The same things were measured in two ways. Each way mixes the same 8 hidden numbers, adds some noise and spreads widely along 6 directions of its own, which tell nothing about the thing.
(in the rows, 128 means zero)
Some things both ways: the first way, then the second way.
[143 128 140 104 120  80 143  97  99 130  80 130 128 161 170  60 208  96
  72 197]
[142 134  65  88  97 130  76 152 165 124 181 150 114 143 133 109 145 121]

[157 123 165 105 187 140 134 110 136 102 114 146 132 123 163 120 138 104
  98 128]
[ 98 138 112 126  90 157  78 143 167 152 126 138 126 167 158 104 180 133]

[163 129  85 161  77 154  87 120 160 179 124 186 112 128 128 112 104  65
 155 154]
[157 151 126 125 122  98 135 129 138 133  50 103 185 179  82 152  98 147]

[130 163 124 100  87 133 142 154  89 127 110 113 113 132 149 158 133 149
 100  84]
[145 162 153 120 113 132 108 149 145 144  85 141 154  95  99 115 156 134]

[125 122 109 141  95 194 102  85 140 193 103 133 156 156 121 101  93 122
  96 120]
[177 136  93 156 143 132 121 120 147  98  75 107 116 137 154 115 188 140]

[121 111  89 129 111  94 119 162 142 123 123 146 141 124 157  96 125 139
 103 173]
[147 122 101 152  92 168 192 151  71 125  45 117 150 145 125 182  94 184]

[ 65 102 117 159 122 131 159 137 137 133 115 136 128 136 131 112  85 139
 154  87]
[100 146  98 127  85 126 130 166 134 160  77 172 191 192  91 135 114 117]

[130 156 109  76  96 135 131 113 116 106  91 183  70 134 185 161 169 142
 128  96]
[203 165 152 112 134 137 108 146 111 154 116 126 128 101  99 120 131  91]

[104 110 112 130 177 167  80  68 182  87 160 157  96 122 146 153 128 137
 178 103]
[113 150 151  78  98 181 143 174 139 160 143 123 135 217 135 112  88 136]

[ 96 148 174 152 132  80 160 176 111 159 173  79 145 122 154  98 135 116
 129 119]
[123  73 154  66 106 131  68 134 139 105 141 150 106 129 157 112 122 171]

[143 125 139 157 148 121 134 129  87 163 122  58 157 118  89  86 110 129
  89 140]
[ 63  97 137 107  59 191  92 159 139 179 140 140 128 164 174  94 161 175]

[137 109 104 127 171 109 122  99 106 102 108 122 164 151 118  99 141 147
  99 169]
[128  99  76 127 109 137 172 177 108 158 173 152 152 143 123 153  63 106]

[ 90 137 111 163 113 121 129  74 137 133 105 167  96 121 172  97 112  90
 193 124]
[210  95  86 126  95 144 128 141  67 129  95 127 134 136 126 186  99 170]

[138 161 108 103 168 110 105 126 115  66 169 140 141  94 151 187 146 166
 143 101]
[112 114 123  98  83 145 158 182 125 163 120 111 177 136 110 120 114 198]

[128 109 110 143 109 120 161 114 128 122  79 144 176 147 135  63 116 105
  47 163]
[237 105 128 150 153 130 115  85  99 108  72 115 109 120 160 154 120 118]

[101 144 119 136 100 126 155 132 108 104 130 116 156 162 120 141 125 137
 107  95]
[136 144 150 107 130 126 166 131 129 158 145 152 157 125 117 116 104  79]

[135 107 120 140 131 161 133  78  90 137  96 106 118 128  66 132 137 133
 119  82]
[173 112 172 111 125 116  89 124  87 162  94  73 135 102  94 139  88 154]

[173 148 103  98 144 130 102 106 150  58 106 195  99 117 186 151 141  94
 133 149]
[173 139 139  94 119 140 131 146 142 150 143 159 163 160 112 143  65  85]

[108 133 121 113 151  82 175 141  97 125 133 130 177 156 124  92 166 183
  69 143]
[113 142 123  99  95 136  54 167 170 171 134 123 139 199 132  67 193 136]

[150 165 136 100  98 140  80 141 126 124 152 121 127 148 180 178 149  98
 140 120]
[118 146 154  71 107 163  76 111 193 109 136 115 113 140 161  89 122 159]

[176  86 117 153 110 162  73 128 126 199 104 134 106  93 114 128 101  73
 167 128]
[127 139 154 157 131 153 129 135 105 148  54  95 134 120 122 132  80 135]

[104 105 131 135 130 131 121 104 106 163 129  86 126 141 107 108 154 146
 119 115]
[112 174 159 111 143 157 130 186 154 142 129 128 119 138 111  86 133 102]

[171 168 106 131 119 129  83 106 121 156 125 156 108 133 155 122 134  88
 162 164]
[143 108 105  83  87 151  81 146 139 142 163 128 129 166 146 125 119 160]

[120  85 139  80 169 120 141 142 137  93 123 161 130 125 157 145 174 161
  90 107]
[137 130  88  80 134  81  90 145 160  89 138 146 131 139  99  95 117 124]

Other things, the second way, with their names:
<149>: [132 140 141  98 106 163 127 146 124 133 101 116 126 137 136 105 147 170]
<1282>: [179 157 141 115 169 110 160 132 128  60  79 122 113  89 102 144 131 136]
<864>: [159 154 101  73 127 113 122 147 157 110 136 137 149 133  99  97 104 131]
<1096>: [154 110 117 159 141 169 186 127  71 131 141 142  82  48 165 140 137  94]
<145>: [138 198 169 150 167 122 129 156 124 120  34 117 118 119  83 105 170 101]
<1222>: [173 174 149 140 115 131 144 158 134 136  41 157 183 132  80 166 131 127]
<743>: [117 159 164 109 116 143  59 130 143 142  71 115 114 135 125  89 157 136]
<991>: [ 87 133  94 109  90 158 128 189 117 150 148 137 110 117 132  90 197 167]
<113>: [130 114 101 144 109 150 160 105 121 140  84 108 158 116 148 119  84 151]
<106>: [151 124 118  82 116 146 100  86 107 126 146 128  87 144 156 106 103 111]
<44>: [ 67 207 199 113  98 183 160 167 112 189  98 141 136 164  96 127 119  96]
<545>: [130 185 162 120 116 128 146 161 150 168  80 137 177 165  89 105 164 109]
<1199>: [158 173 159  96 171 100 103 155 173  91  83 142 123 162  96  98 138  96]
<1291>: [154 108  93  92 101 146 169 126 101 119 165 130 101 136 154 131 145 151]
<79>: [211 123 119  88 151  88 120 150 126  61 122 140 108  86  99 161 145 156]
<696>: [175 125 116 166 119 125 118 139 147 124   7 100 187 141 121 134 154 192]
<1100>: [199  93 171  70 149 142  96 106 103 125 214 155  68  98 163 135  66  64]
<881>: [172 142 140  92 121 173 199 143  49 125 159 139  69 108 141 150 152 124]
<378>: [170 105 147  55 105 153  47 173 161 125 178 144 109 178 148 115 141 155]
<1034>: [163 116 126 139 128 129 167 102 107 137 105 103 129 133 148 137 144 129]
<10>: [132 174 175 125 132 166 177 170 117 145 103 120 125 101 110 125 151 131]
<566>: [121 170 131  84 113 160 115 149 117 132 142 139  85 155 133  89 167 116]
<778>: [141  89 128  74 123 108 132 112 116  98 176 122  92 103 142 147 109 147]
<125>: [166 100  88  62 114  92 148 117  92 122 203 125 109  72 113 119 121 140]
<557>: [157 154 164 117 131 113  64 110 122 175 110 122 127 158 104 123  95  55]
<304>: [ 87 166 131  80 107 151 138 147 154 123 150 154 112 151 129  95 153 116]
<514>: [213 125  74 146 156  83 115 167 156  78  77 157 155 115  96 153 134 123]
<956>: [159 141 180 100 151 126 130 150 113 130  95 121 131  88  96 105 102 127]
<1268>: [134 107 178  79 130 156 105 154 117 132 183 158  75 130 155 114 131  99]
<681>: [144 126 153  84 122 116 124 103 132  97  97  91 126 137 117 139 105 180]
<299>: [142 133  95 145 141 180 159 128  73 101 140 153  56 104 161 163  85  71]
<540>: [228 175 127 133 150 107 156 180  79 108  40 157 147 137  60 172 132 105]
<1007>: [102 106  85  78  89 123  58 125 161 149 153  87 138 172 132  81 100 170]
<1253>: [179  81 112 138 101 158 157 161 102 124 114 161 144 102 153 179 143 170]
<43>: [172  98  88  81 117 112 126  99 140 108 150 132 135 155 149 112 101 129]
<1102>: [132 147 165  91 109 135  68 168 153 151 107 144 155 169  97 123  94 123]
<694>: [140 170 157  73 104 136 174 149  94 158 121 120 144 170  83 136  91 127]
<846>: [ 93 132 162 138  78 189  96 145  95 151  54 124 106 164 153 147 157 175]
<218>: [160 117 120 134  82 199 148 143  91 171 120 129 129 136 164 145 135 150]
<189>: [154 123 152 125  87 152 159 149  54 166  52 108 162 118 103 155 105 182]
<1220>: [161  99 149  74 104 120  62 121  91 145 139 142 117 108 122 120 103 127]
<966>: [ 92 122 140  91 112 119 111 195 170 158 151 139 169 177 103 102 105 135]
<630>: [176 178 172 111 186 101 108 125 141 116 132 102  88 101  97 114 125  61]
<580>: [123 165 111 108 115 127 169 168 118 139 122 135 130 152 103 113 176 125]
<503>: [127  97 138  91 102 128 153 158 159 143 157 158 170 148 132 142 102 145]
<1045>: [113 149 141 110 104 139 121 133 137 155 123 126 134 121 122 112 147 125]
<984>: [155 126 154 105 132 102 172 183 110 123 118 166 148 110  83 157 144 127]
<887>: [179 143  79 108 135 119 135 113 120  68 116 116  87 105 136 130 153 152]
<1351>: [172 151 115 119 150 166 179 164 100 106 157 134  68  80 140 111 177 117]
<651>: [116 117 197  91 105 183  96 149 128 147 118 142 115 124 154 109 115 151]
<1261>: [210 138 119 109 125 111 101  82 135  80  42  97 132 124 130 131 154 183]
<65>: [130 127 195 121 106 172 117 128  88 171 108 116 106 119 142 144 135 130]
<1068>: [198  99  38 126 140 103 172 157 104 113 175 139 144  95 111 150  71 111]
<862>: [225 128 154 119 140 162 125 114  78 134 123 123  88  99 148 143 119 102]
<6>: [137 110 168 127 131 163 118 124 115 145 106  93 109 124 160 105 118 143]
<164>: [178 121 164 106 110 144  68 110 114 141  75  89 123 152 133 140 111 161]
<428>: [163 138 185 103 139 164 147 146  92 138 147 127  76 111 146 123 169 113]
<871>: [108 187 115 109 108 137 154 150 157 114  65 132 163 195  97 131 107 140]
<726>: [167 124 136  86 132 110  92 155 139 100  98 156 135 136 111 121 125 141]
<41>: [153  96  70 123  85 166 104 132 124 130 140 143 131 122 164 152 104 158]
<618>: [224 109 109 127 128 149 169 110  81  88  71 132 119 124 152 172 117 160]
<771>: [195  97 121  95 128 109  97 122  79 111 117 116 104 139 115 160  72 136]
<488>: [172 178 189  90 172 128 134 138 158  99 131 105  91  97 108 113 146 110]
<679>: [199 121 184  83 141 114 107 108 119  98  84 112 123 138 120 148 107 157]
<344>: [138 117 171 110 103 129 107 141 134 156  67 131 182 182 101 164  45 144]
<224>: [129 118 159 105 106 167 136 104 106 166 134 126 115 159 165 109 116 113]
<1302>: [156 110 112 104 131  87 150 124 125 126 152 191 160 123 111 146  88  68]
<1205>: [125 153 105 106  98 142 123 125 123 151 111 109 134 196 126 119 112 126]
<613>: [145 120 172  85 119 173 128 131 109 121 142 124  78 147 162 139 122 137]
<1067>: [125 133  88  52  91 112 133 187 142 120 183 168 145 159  95 111 147 151]
<431>: [154 120  57 119  91 129 190 142  36 128 119 130 116  97 113 135 155 159]
<1114>: [186 128 125 180 116 158 116 119 105 166  43 100 154 131 136 148 124 134]
<451>: [132 180 118 138 128 140  91 169 159 117  60  98 136 136  88 138 118 151]
<1144>: [143 108 119  76 102 148  93 172 124 128 157 159 117 147 135 116 127 147]
<357>: [153 135 100 131 144 104  90 160 135 119 106 129 131 109  90 125  97 114]
<96>: [ 81 158 111 143 106 112 153 188 149 164  70 145 195 153  82 101 166 137]
<810>: [146 116 102  93 153 102  91 111 134  68 148 132  67 112 140 113 129 120]
<1138>: [159 155 109 120 108 122 114 128  83 147  93  84 124 146  90 156 110 137]
<935>: [104 126  81  98  87 107 125 120 164 113 111 137 169 190 119 148  99 156]
<1013>: [164 128 160 142 121 161 113  74  98 100  29 123 104 114 159 171 113 152]
<183>: [163 129 148  71 113 118  37 136 164 136 152 160 120 171 128 111 139 102]
<1063>: [ 86 147 145 141  78 163 135 174 120 196  73 115 165 114 118  74 214 179]
<376>: [110 136 166  99  98 153 113 137 107 171 116  82 131 134 110 121  99 159]
<1241>: [163 153 131 138 130 123 132 115 127 113  54 100 137 105 115 130 156 157]
<931>: [111 173 137 171 101 160 129 142 137 133  23 130 128 126 135 123 235 164]
<539>: [165 102 186 114 121 123  91 102 101 166  73  87 156 116 117 127  62 144]
<38>: [122 176 163  87 121 139  82 130 156 126  86 135 121 204 118 110 116 105]
<948>: [148 115 120 162  99 160 158 136  60 168  93 133 129  65 127 151 136 136]
<825>: [149 141 169 121  95 183  57 128 124 155  83 122 115 136 147 135 122 142]
<1117>: [ 94 114 173 140  90 151  76 196 126 206  83 157 171 139 115 104 158 129]
<168>: [195 115 120 134 151 123 101 156 113 123 120 147 130  97 110 153  68  93]
<1248>: [140 148 135 118 108 133  53 148 175 122  59 126 151 166 113 130 123 155]
<811>: [ 83 123 178 111  78 183 147 191 139 208 130 158 175 142 144  94 153 153]
<393>: [137 132 148  78  96 179  84 141 127 130 151 126  81 194 163 140 131 140]
<1123>: [189 158 120 134 146 119 150 116 104 127  90 106 129 118 102 144 104 102]
<388>: [112 109 152 115 107 161  79 150 128 170 146 111 105 155 149 122 129 135]
<877>: [135 106 119  97 114 105 120 144 116 144 159 165 132 127 125 111 162 112]
<663>: [120 124 128 120 113 170  86 185 114 118  82 133 107 136 123 137 101 167]
<595>: [141 143 155 127 149 127  87 119 101 116  73 133  92  87 118  97 127  99]
<234>: [127 154 133 165 143 159 152 139 121 107  74 121  96 102 145 122 178 127]
<827>: [ 79 146 124  60 129  74 104 150 193 101 159 134 138 171  95  96 125 123]
<907>: [150 109 165  84 112 175  68 118 141 117 140 109  81 139 179 117 134 168]
<515>: [109 157 140  97 110 120 110 132 136 147  98 124 161 162  85 141  59 121]
<172>: [168 109 120  91 144 122 192 146 117 118 207 163 119  76 131 138  98  84]
<1184>: [100 175  73 120  89 145 123 183 145 104  49 121 151 197  96 135 140 188]
<1218>: [144 119  60  77 117  82 152 154 128 119 212 162 127 100 100 117 148 105]
<444>: [142 134 157  72 135  96  93 134 129 104 108 160 129 143  94 119  96 110]
<584>: [176  87  96 114 124 117 114 185 125 129 134 169 148 150 128 126 125 132]
<11>: [172 144 130  82 159  99 163 142  98  85 127 104  91 105 101 120 138 137]
<1224>: [138 140 112  71 137 109 100 147 137  83 156 116  82 147 111 120 133 141]
<495>: [158 158 144 121 134 155  99 133 127 132  91  94 102 116 132  97 148 140]
<153>: [ 91  69 103 153  89 150 117 125 114 162  90 130 151 153 164 125 108 160]
<59>: [141 156 137  97 108 105  92 142 147 136  40 138 183 197  89 107 128 148]
<386>: [171  91 153  83 131 132 140  90  54 107 117 125  94 122 142 153  56 129]
<193>: [109 152 130 126 107 179 135 121 115 131  70  88 112 168 145 130 102 164]
<237>: [141 122 178 103 130  92  89 138 145 128 105 142 127 113 108 129 178 131]
<213>: [194 125 115 111 162 111  95 135 158  43 109 118  81 104 134 140 160 151]
<1191>: [116 160 166  81 108 131 157 180 133 137 119 158 143 137 101 105 194 147]
<952>: [192 128 139  91 150 110 124 107 100 101 108 104 110 139 118 125  85 125]
<1146>: [180 177 108  89 116 124 129 128 158  87  89 112 132 148 109 121 181 175]
<1023>: [153 144 129  87 126 134  45 128 191  87 114 116  93 220 157 116 156 143]
<1017>: [174 157 112 138 139 112 133 140 140 113  96 140 139 120 107 153 128 105]
<1306>: [187  62  60 101  95 140 165 121 111 124 198 152 143  86 163 157  68 146]
<457>: [144 164 122  58 142  88  95 179 176  96 141 157 135 188  85  96 131 107]
<1079>: [130 130 196 154 106 189 146 156  83 211  82 116 143 129 133 134 120 123]
<873>: [157 114 174  43 145  68  81 121 195  80 134 144 139 134 117  78 171 155]

Some of these things the first way, each followed by its name:
[147  84 109  95 164 164 135 173 117 121 117 131 135 117  83 168 108 208
  77  73]
<145>
[188 148 105  94 136 145 119 165  81 103  88 145 115  93 135 189  91 148
 124  91]
<948>
[108 147 129  82  91 131 109 113 140 139  99 155 107 170 226 113 162 120
 113 146]
<41>
[102 115 103  72 114 175 138 112 146 102  80 173 137 168 169 137 128 182
  56  99]
<1114>
[187 128  78 130  91 110 143 183  79 158  78 159 142 171  85 113 125 126
  97 167]
<557>
[117 107 126 163 142 129 134 165 110 159 136 113 188 120 116 125  67 130
 141 110]
<153>
[139 155  87 141  93 121 101 139 155 121 127 184 129 107 185 126  89  95
 147 149]
<618>
[104 145 102 151  67 128 139 118 113 126 116 133 163 142 137 131 110 107
 118 105]
<1261>
[105 126 134  98 147 117 171 157 122  97 125 126 130 135 144 124 142 181
  70 103]
<1079>
[121 148 148 145 193  92 150  64 113  90 133 101 136 125 134  66 162 119
 109 159]
<378>
[149 141 131  94 142 172 133 150 124 121 119 113 104 149 110 145 122 174
  70  95]
<65>
[171  75 147 121 192 134  84 127 141 153 109 135  67  56 152 114 133 103
 160 143]
<663>
[101 115 129 124 120 121 119 101 100 154 112 106 132 166 134 109 162 135
 129 130]
<451>
[191 163 132 118 174 139 105 104 100  79 154 108 146 120  98 168 150 116
 115 117]
<488>
[124 133 122 136  89 136 134 126 110 145 116 119 146 139 128 124 126 113
 104 108]
<1241>
[110 138 115 133 152 139 122 105 146 142 131 171 113  98 171 120 100 141
 156 110]
<584>
[ 62 167 138 116  77 123 125  62 131 103 117 137 128 168 229 124 159  96
 146 113]
<1306>
[ 79 160 109 103  97 145 145 157 154 123 167 168 171 193 167 158 124 178
 102  86]
<1034>
[169 149 133 113 164 178  85  95 132 104 140 132  84  84 133 181 119 118
 155  78]
<10>
[164 131 110 124 179 148  90 115 118  79 139 141 121  67 125 195  99 134
 168  84]
<149>
[116 107 116 135  71 159 101  91 174 165 110 171 118 147 169  97 139  75
 118 136]
<43>
[133 144 151 138 177 127 123 114 115 145 150 125 131 138 130 125 132 122
 163 117]
<388>
[136  90 143 135 165 200 100  75 136 137 123 106 131 107  99 144 106 123
 123  70]
<6>
[151 204 125 126 100 144 123 176 125 145 196 127 148 129 131 174 109 136
 117  84]
<873>
[220 108 117 112 136 131 112 182  90 150  92 130 117  86  97 141 123 117
  88 140]
<743>
[118 150 116 120  83 148 115 101 151 190  99 169 111 147 191  81 124 108
 112 147]
<514>
[121 106 108 120 154  99 150 183 133  89 138 147 151 149 121 130 132 164
 106 134]
<38>
[114 141 135 119 182  94 152 124 133  48 152 148 103  96 158 147 154 143
 146 102]
<881>
[129 145 161 140 143 146 129  99 136 127 139 105  98  69 154 118 118  99
 122  90]
<811>
[ 87 111 104 111 163  92 122 167 138 101 161 156 140 134 164 154 135 183
 163 117]
<1184>
[147 129 124 127 104  75 126 182 129 134 139 167 113 141 170 123 168  79
 155 164]
<515>
[ 78 149 142 146 110  99 165 139 151 113 167 136 138 151 160 108 149 116
 121 111]
<679>
[102 166 153 142 141 101 146  93 109  83 149 107 144 137 159 131 150  97
 146 108]
<172>
[147 149 104 129 136 134 115 170 135 102 153 171 142 119 143 181  90 126
 163 101]
<224>
[119 116 112 159 131  95 160 186  93 118 138 106 149 118  88 139  99 148
 139 102]
<444>
[102 128 125 106 129  88 141 152  87 137 124 141 142 150 162 144 159 159
 148 113]
<357>
[133 112 113 140 121 133 112 116 147 161 113 176  85 126 144 107 136  97
 167 137]
<771>
[192 159 125 128 158 117 117 143  84  92 132 139 142 102 121 182 115 100
 154 110]
<1045>
[185 107 103 151 119 148  99 128 153 144 101 143 108 113 111  87 106  76
 103 176]
<344>
[166 135 105 117 149 153 118  82  68  80 101 111 136 118  75 185 138 147
 122  77]
<125>
[ 72 126 110 126 122 121 124 154 161  94 171 156 138 162 165 161 126 151
 163  98]
<871>
[ 34 113 143 124 104 161 178  97 162 120 131 134 111 159 145 113 143 166
  89  50]
<545>
[154 133 127 140 200 166 114  67  90  97 122  71 187 144  70 129 101 152
  91 120]
<213>
[125 163 128  97 154  82 143 179 116  79 151 164 152 140 192 163 138 149
 139 126]
<1248>
[ 95  66 126 117  76 133 139 130 146 159  87 146 108 165 150  91 167 111
  96 129]
<106>
[ 97 141 120 132 152 114 150 129  98  96 133 111 129 150 118 142 126 169
 144  97]
<1102>
[207 148 121 132 172 142  81 139 143 123 146 145 105  97 128 136 113  91
 141 161]
<613>
[118 138 147 131 132  79 178 160  72 123 137 103 152  75 130 135 139 146
 103  84]
<1063>
[143 172 105 124 130 172 106  95 106 134 126 108 113 144 104 147 110 163
 121  99]
<79>
[146 125  99 171 132  81 128 156  74 151 130 111 141 108  83 122 116 123
 171 137]
<566>
[105 112 123 131 137 143 116 114 142 144 161 141 110 125 117 145 153 148
 151  85]
<11>
[ 78 119 134 152  78  98 148 112 110 168 120 105 154 165 146  81 160 102
 118 134]
<887>
[139 121  98 156 120 174 105  95 127 172 120 125 110 123  80 119 101 132
 136 106]
<580>
[ 64 147 140 134 111  83 166 105 121 104 121 131 131 140 198  93 151 117
 131 125]
<218>
[102 126 125 109 138 104 119 104 127  60 139 175 114  95 191 191 160 113
 191  77]
<864>
[131 150 132 139 130 134 126 101 128 119 118 159 122 131 165 131 118  84
 165 115]
<1017>
[115 105 167 159 114 120 174 113 155 132 100 145 117 124 161  62 133  46
  95 135]
<1302>
[127 105 103 139 128 109 113 104  73 140 119 107 185 164  91 131 160 136
 128 137]
<1007>
[117 119 135 124 135 140 149 100  93 127 119 102 152 182  86 128 164 144
  97 100]
<630>
[155 195 123 130 145 158  93 116 144 105 171 128 139 138 149 158  99 117
 138 120]
<503>
[104 162 146 141  77 136 121 141 132 203 165  98 126 195 136 100 156 109
 127 131]
<778>
[115 164 148 162 134 134 132 108 127 157 162 118  99 112 128 122 119 103
 177  92]
<428>
[140  96  99 150  98 179 106  62 122 143  73 140 117 141  98 116 116  93
 128 114]
<1123>
